The groups are shells around one centre, one inside the other: the same stretched ball of 7 dimensions in 7 sizes.
In the rows, zero is written as 128.
Some rows, each with its group after it:
[152  88 165  90  82  80 142 144  97 141 119 103 133  58 103 146 134  98
 133  71 117 123] -> k_685
[117  82 156  66  84  81 140 167 103 125 135 118 108  39  96 141 140 110
 137  67 152 113] -> k_655
[117 158 140 139 124 140 117 147 102 163 133 115 167 174 141 119 139 147
 161 124 130 114] -> k_655
[153  83 162  38  58 102  73 125 127 111 126  84 131  63 113 132 162  49
 114  63  87  72] -> k_268
[146  84 159  77  81 103 128 145 100 131 124 112 133  66 100 132 143  96
 136  78 123 111] -> k_277
[157 148 148 145 102 115 147 139 104 165 121  99 163 163 125 129 136 128
 145 103 106 124] -> k_777
[116 137 135 119 108 128 129 179 121 140 149 111 114 162 107 112 151 126
 131 128 131  92] -> k_268
[116  93 142  63  71  87 152 186 127 111 150 113  80  74  80 127 154 107
 122  69 154  91] -> k_178
[142  84 166  57  75 101  97 136 112 119 114  99 144  70 117 142 147  65
 129  95 103  91] -> k_277
[124  82 154  74  82  91 159 178 108 118 126 122 110  72  88 139 141 103
 133 100 148 108] -> k_268
[ 96 138 141 116 110  95 154 190 117 139 140 115 115 138 115 139 138 138
 141 123 155 107] -> k_777
[165  94 149  53  54  93  74 137 140 119 161  67  83  65  89 111 173  58
  89  27  78  65] -> k_178
[179  98 166 112  92 116 111 118  90 156 114  97 163  95 113 128 138  89
 133  92  81 120] -> k_178
[147 154 150 132 110 131  90 119 105 167 126  91 178 161 148 124 142 116
 147 103  90 108] -> k_655
[109 120 145  94 110 119  80 156 109 143 156 105 118  98 121 116 151 119
 134  89 127  93] -> k_277
[171 109 153 117  83  94 143 145 107 152 137  91 119  98  92 123 143 105
 119  64  99 117] -> k_685
[124  87 153  70  81  67 122 168 114 129 157  97  79  32  89 134 148 104
 115  42 134 103] -> k_777
[137  62 164  54  74  70 113 156 105 123 145 100  90   4  86 138 146  85
 116  42 125 104] -> k_178
[161  85 152  54  56 102 101 146 132 113 143  85  99  76  86 117 166  61
 102  59  92  73] -> k_277
[102 138 149 137 135 130 135 160  85 161 120 132 172 146 139 135 126 152
 172 148 150 130] -> k_685
[141 158 137 157 109 118 171 167 111 162 133 108 140 188 112 121 137 145
 142 121 126 121] -> k_277
[153 115 144  81  68 101 117 142 126 132 146  89 112  99 100 117 159  97
 120  45 109  91] -> k_268
[135 129 160 115 115 138  95 121  90 156 104 113 199 139 152 135 134 110
 163 133 107 116] -> k_277
[117  95 159  75  99 119 102 149 100 128 117 119 153  89 125 137 142  96
 148 122 129 101] -> k_277
[107 156 131 121 113 131 108 166 122 148 155 105 126 168 126 111 153 137
 140 111 132  90] -> k_655
[119  91 167  97 117 102 105 142  76 152 122 121 154  53 128 145 127 118
 155 102 133 130] -> k_655
[151  89 159  55  69  89  71 126 118 130 146  79 113  41 109 127 158  72
 113  31  92  86] -> k_268
[149  95 157  74  89 136  76 121 102 134 126 105 156  89 121 117 153  85
 139  89  99  94] -> k_685
[ 96  74 153  31  80  84  82 175 125 103 157 104  77  26  98 133 159  81
 114  70 139  73] -> k_268
[146 113 153  86  96 126  52 117 107 148 146  88 142  87 128 112 156  94
 130  62  89  90] -> k_178
[155 113 167 133 120 124 110 121  75 170 108 111 187 111 135 135 126 115
 156 121  99 135] -> k_685
[120 127 149 107  97  98 142 174 120 134 128 104 127 138 115 140 141 107
 131 127 126 100] -> k_777
[162 108 152 100  69  84 166 158 120 134 127  95 116 108  89 135 144  97
 119  75 112 109] -> k_655
[150 113 166 114 101  96 122 130  92 157 111 100 166  96 130 148 129 104
 144  97 104 126] -> k_277
[169 138 152 105  88 140  68 107 119 149 123  79 174 157 140 115 157  79
 129  96  64  84] -> k_268
[164 107 145 105  77 106 144 155 115 141 146  98 105 106  81 111 153 106
 117  65 110 104] -> k_777
[147 100 155  96  76  72 167 165 112 135 129 101 110  80  90 143 138 105
 124  71 127 117] -> k_777
[139 147 140 138 100 114 167 166 115 151 129 108 139 174 111 126 140 132
 140 118 126 114] -> k_404
[165 107 143  81  61  89 111 152 137 130 164  72  77  88  81 110 166  82
  93  32  90  79] -> k_655
[139 118 150  88 100 137  54 124 110 144 143  93 146 110 130 110 157  94
 132  87  92  85] -> k_404
[103 117 161 100 117 100 100 154  98 145 122 110 152  97 141 150 132 112
 148 127 128 111] -> k_404
[146 123 157 113  90  97 153 145 104 147 109 105 159 124 122 146 133 110
 145 103 118 122] -> k_178
[143  89 149  45  64 109  73 142 131 113 151  87 100  67  98 113 169  67
 108  53 100  67] -> k_404
[158 153 147 143 112 145  89 130 113 164 129  87 167 190 137 112 149 104
 131 133  73  95] -> k_268
[133 107 151  65  70  95 114 161 135 113 132  91 113 107 107 135 157  73
 114  96 109  76] -> k_655
[137 140 145 117  92  97 133 162 127 144 137  88 123 149 115 132 147 107
 122 102 108  97] -> k_404
[123 128 139 102  88 100 142 182 132 129 148  99  97 138  98 124 153 110
 118 104 128  88] -> k_404
[139 143 145 106  87  95 108 148 131 144 145  78 121 135 122 129 152 102
 119  76  99  89] -> k_178
[128 125 162 103 107  95  85 132 103 154 126  90 156  97 144 146 137 101
 138  94 101 108] -> k_655
[129 102 169 101 118 131  91 128  81 148  99 120 193 105 146 143 130  98
 160 148 110 117] -> k_685
[125 138 155 127 120 136 113 142  98 153 105 114 189 167 148 138 133 114
 158 162 113 111] -> k_777
[143 102 157  96  95 126 125 143  99 136 111 117 162 116 117 131 141  98
 146 124 116 109] -> k_777
[130 129 155 118  99  83 140 164 114 147 128  94 129 123 119 147 135 110
 129 109 116 111] -> k_685
[150 106 166 115 100  83 128 144  95 155 122  95 140  85 116 147 130 101
 130  96 102 124] -> k_178
[118 137 156 121 127 125  77 128  89 166 128 106 176 120 154 133 134 127
 158 110 114 116] -> k_685
[121  82 156  60  90 114  87 155 110 119 137 110 119  66 107 126 153  84
 128 100 122  86] -> k_777
[127 110 160 105 103  84 119 159 104 146 133  98 124  86 117 144 136 106
 129  99 117 112] -> k_404
[152 160 143 150 112 135 118 135 109 169 131  95 165 186 133 115 143 128
 143 114  96 111] -> k_404
[131 146 150 128 112 129 126 135  98 158 111 113 185 160 144 135 134 129
 163 125 121 120] -> k_178
[115  94 161  49  88  99  61 135 112 124 133  97 135  52 132 140 151  79
 133  76 114  85] -> k_685
[163 168 145 178 122 139 132 131  98 184 123  97 180 205 136 117 135 138
 148 129  90 126] -> k_268
[151 104 171 111 108 120 108 123  83 154  97 110 190 107 138 145 128  95
 153 132  98 124] -> k_277
[145 113 152  98  97 111  87 132 104 151 146  94 131  85 117 118 149 107
 130  63 103 104] -> k_404

New rows. What belongs after each?
[130 108 158  71 100 138  42 114 102 138 128 101 168  91 144 122 153  86
 145  93  98  87] -> k_178
[114 107 155  60  93 110  51 140 120 126 142  92 129  80 133 130 157  80
 126  87 106  75] -> k_404
[ 94 120 151  92 117 115  91 156 100 142 138 117 141  97 136 133 141 125
 152 109 142 104] -> k_277
[165  94 153  98  78  89 128 149 110 144 151  90  97  67  83 118 149 100
 111  47 103 108] -> k_178
[166 135 151 131  96 110 118 128 106 164 132  87 149 133 120 123 142 112
 132  78  90 115] -> k_777
[121 158 149 143 120 119 140 151 102 161 112 111 178 178 147 142 129 136
 161 142 126 122] -> k_655
[145 137 145  97  85 114  90 137 130 140 141  80 133 139 124 120 158  92
 120  82  90  82] -> k_404
[139 160 150 154 130 139  95 122  91 180 124 102 190 170 155 123 134 137
 160 122 100 123] -> k_655
[131 108 149  86  85 105 124 168 124 124 134 101 114 116 102 129 151  90
 120 112 117  87] -> k_404
[167  97 151  98  79 116 134 145 109 138 134 102 123 102  88 114 151  96
 123  80 104 104] -> k_685
[108 133 147 131 123 116 134 177 103 151 134 117 135 147 122 131 135 132
 144 147 135 111] -> k_178
[130 145 135 120  92 119 159 168 123 140 134 110 132 169 110 121 147 130
 141 108 135 103] -> k_268
[134  95 149  53  77 124  70 139 123 118 144  98 121  82 110 113 165  78
 123  72 107  73] -> k_777
[143 118 154  97  88  99 120 135 106 146 128  99 145  95 121 135 141 110
 141  67 116 113] -> k_268
[143 145 154 145 118 105 111 141 102 171 134  89 150 142 134 132 134 122
 135 108  96 118] -> k_178
[134  85 165  59  94 121  55 120  97 132 125 103 155  55 130 129 149  78
 139  86 102  93] -> k_277
[ 89 117 137  73  91  94 119 193 134 116 162 107  78 100 101 126 157 114
 121  92 152  78] -> k_178
[141 123 161 146 123 111 147 143  76 172 113 119 172 118 127 140 120 138
 160 122 124 146] -> k_777
[112 118 143  79  99 135  78 158 124 125 144 106 126 128 121 114 160  97
 130 119 118  73] -> k_178
[124 119 155 121 105  75 148 170 103 153 138 102 115  93 110 145 131 126
 132  92 131 124] -> k_777
[135  92 152  61  65  88 135 166 128 111 133 100 104  81  92 135 154  81
 118  80 124  87] -> k_777
[139  97 152  67  81 123  93 136 112 126 133 105 137  86 112 119 156  90
 135  77 114  90] -> k_685
[138 170 145 159 124 124 112 143 110 174 132  90 163 192 145 126 137 129
 140 131  95 111] -> k_268
[129 135 138 115 103 117 101 163 123 147 163  92 103 134 107 107 156 118
 118  89 111  89] -> k_777
[156 150 144 129  92 117 122 148 129 150 134  82 138 179 119 121 151 100
 120 111  86  92] -> k_655
[167  89 149  71  63 109 106 148 129 121 147  86  97  89  81 109 165  68
 100  66  88  77] -> k_655
[125  91 173  75 102 105  85 132  93 135 105 108 171  71 140 154 134  80
 146 123 109 107] -> k_777
[180 111 156 103  76 111 115 126 114 145 126  84 142 116 106 121 151  82
 119  76  79 100] -> k_277
[138 151 133 127  94 105 131 169 133 149 161  85  99 159 103 112 155 122
 114  85 110  91] -> k_777
[160  92 164  84  88 117  82 128 106 137 123  92 146  90 116 127 149  70
 122 100  80  94] -> k_404
[163  83 154  84  73  97 128 157 116 129 142  94  97  76  79 119 153  81
 107  74 100  96] -> k_268
[134 163 151 153 134 160  94 125  95 171 107 110 212 208 164 125 134 124
 165 171  96 112] -> k_268
[154  81 162  54  64  99 103 139 120 115 123  93 127  70 102 134 155  60
 117  79  97  85] -> k_277
[143 138 143 142  96  93 189 181 117 150 131 104 117 161  96 133 136 129
 128 118 127 119] -> k_268
[139  92 162  71  77  91 127 146 109 126 116 105 139  74 112 146 142  86
 135  87 120 105] -> k_777
[131 117 147  93  97 100  75 150 119 145 165  83  99  85 111 116 156 102
 112  63 102  87] -> k_178
[134 100 156 103 101 104 122 162 103 141 136 107 120  92 103 129 141 105
 128 107 118 107] -> k_277
[129 110 141  89  74  79 161 189 132 123 153  98  74 102  79 128 152 107
 109  76 135  93] -> k_404
[133 144 142 109  90 108 115 157 132 140 141  87 124 156 120 125 153 104
 122 101 105  86] -> k_404
[134 106 154 117 111 118 129 158  93 150 131 117 137 107 108 125 137 120
 141 117 125 118] -> k_777
[106  96 156  56  88  89  93 156 114 122 139 104 117  54 119 141 148  96
 133  75 134  92] -> k_277
[114 107 146  74  82  90 126 183 133 116 146  99  91 101  98 133 154  92
 114 101 129  80] -> k_685
[138 141 147 142 107 109 170 155  97 161 120 116 157 149 119 135 129 144
 156 109 136 134] -> k_685
[156 120 167 131 116 111 100 115  81 173 114  98 182 104 140 139 127 111
 149 102  91 132] -> k_178
[140 100 150  72  81 125 100 149 121 121 131 103 129 110 107 119 158  80
 125 104 107  81] -> k_277
[166 136 155 144 110 122 112 120  92 175 126  94 168 136 129 122 136 120
 142  92  89 126] -> k_655
[119 156 148 151 121  99 152 166 104 166 126 105 151 163 134 144 127 142
 148 131 129 126] -> k_685
[104 123 153 107 111  82 123 173 109 145 142 103 115  97 121 145 136 122
 133 104 135 109] -> k_777
[134 148 147 127 115 137  94 127 101 163 129 103 174 153 145 120 142 127
 154 107 108 110] -> k_777
[147 135 157 137 119 128 104 122  86 172 119 105 182 134 141 128 132 126
 156 108 102 127] -> k_404
[135 155 147 150 120 108 121 145 102 174 138  95 149 150 134 129 134 138
 142 101 110 121] -> k_685
[152  90 168  79  79  94 119 141 109 128 109  96 146  85 114 147 141  69
 126 106  97 101] -> k_655
[112 109 153  67 101 109  38 142 119 134 158  87 114  73 130 122 159  87
 120  78 103  74] -> k_268
[140 120 145 116 101 135 137 159 108 141 126 116 143 150 107 116 146 114
 140 130 120 104] -> k_178
[127 127 142  87  78  93 129 166 134 127 144  92 106 121 106 130 154 102
 120  80 122  87] -> k_404
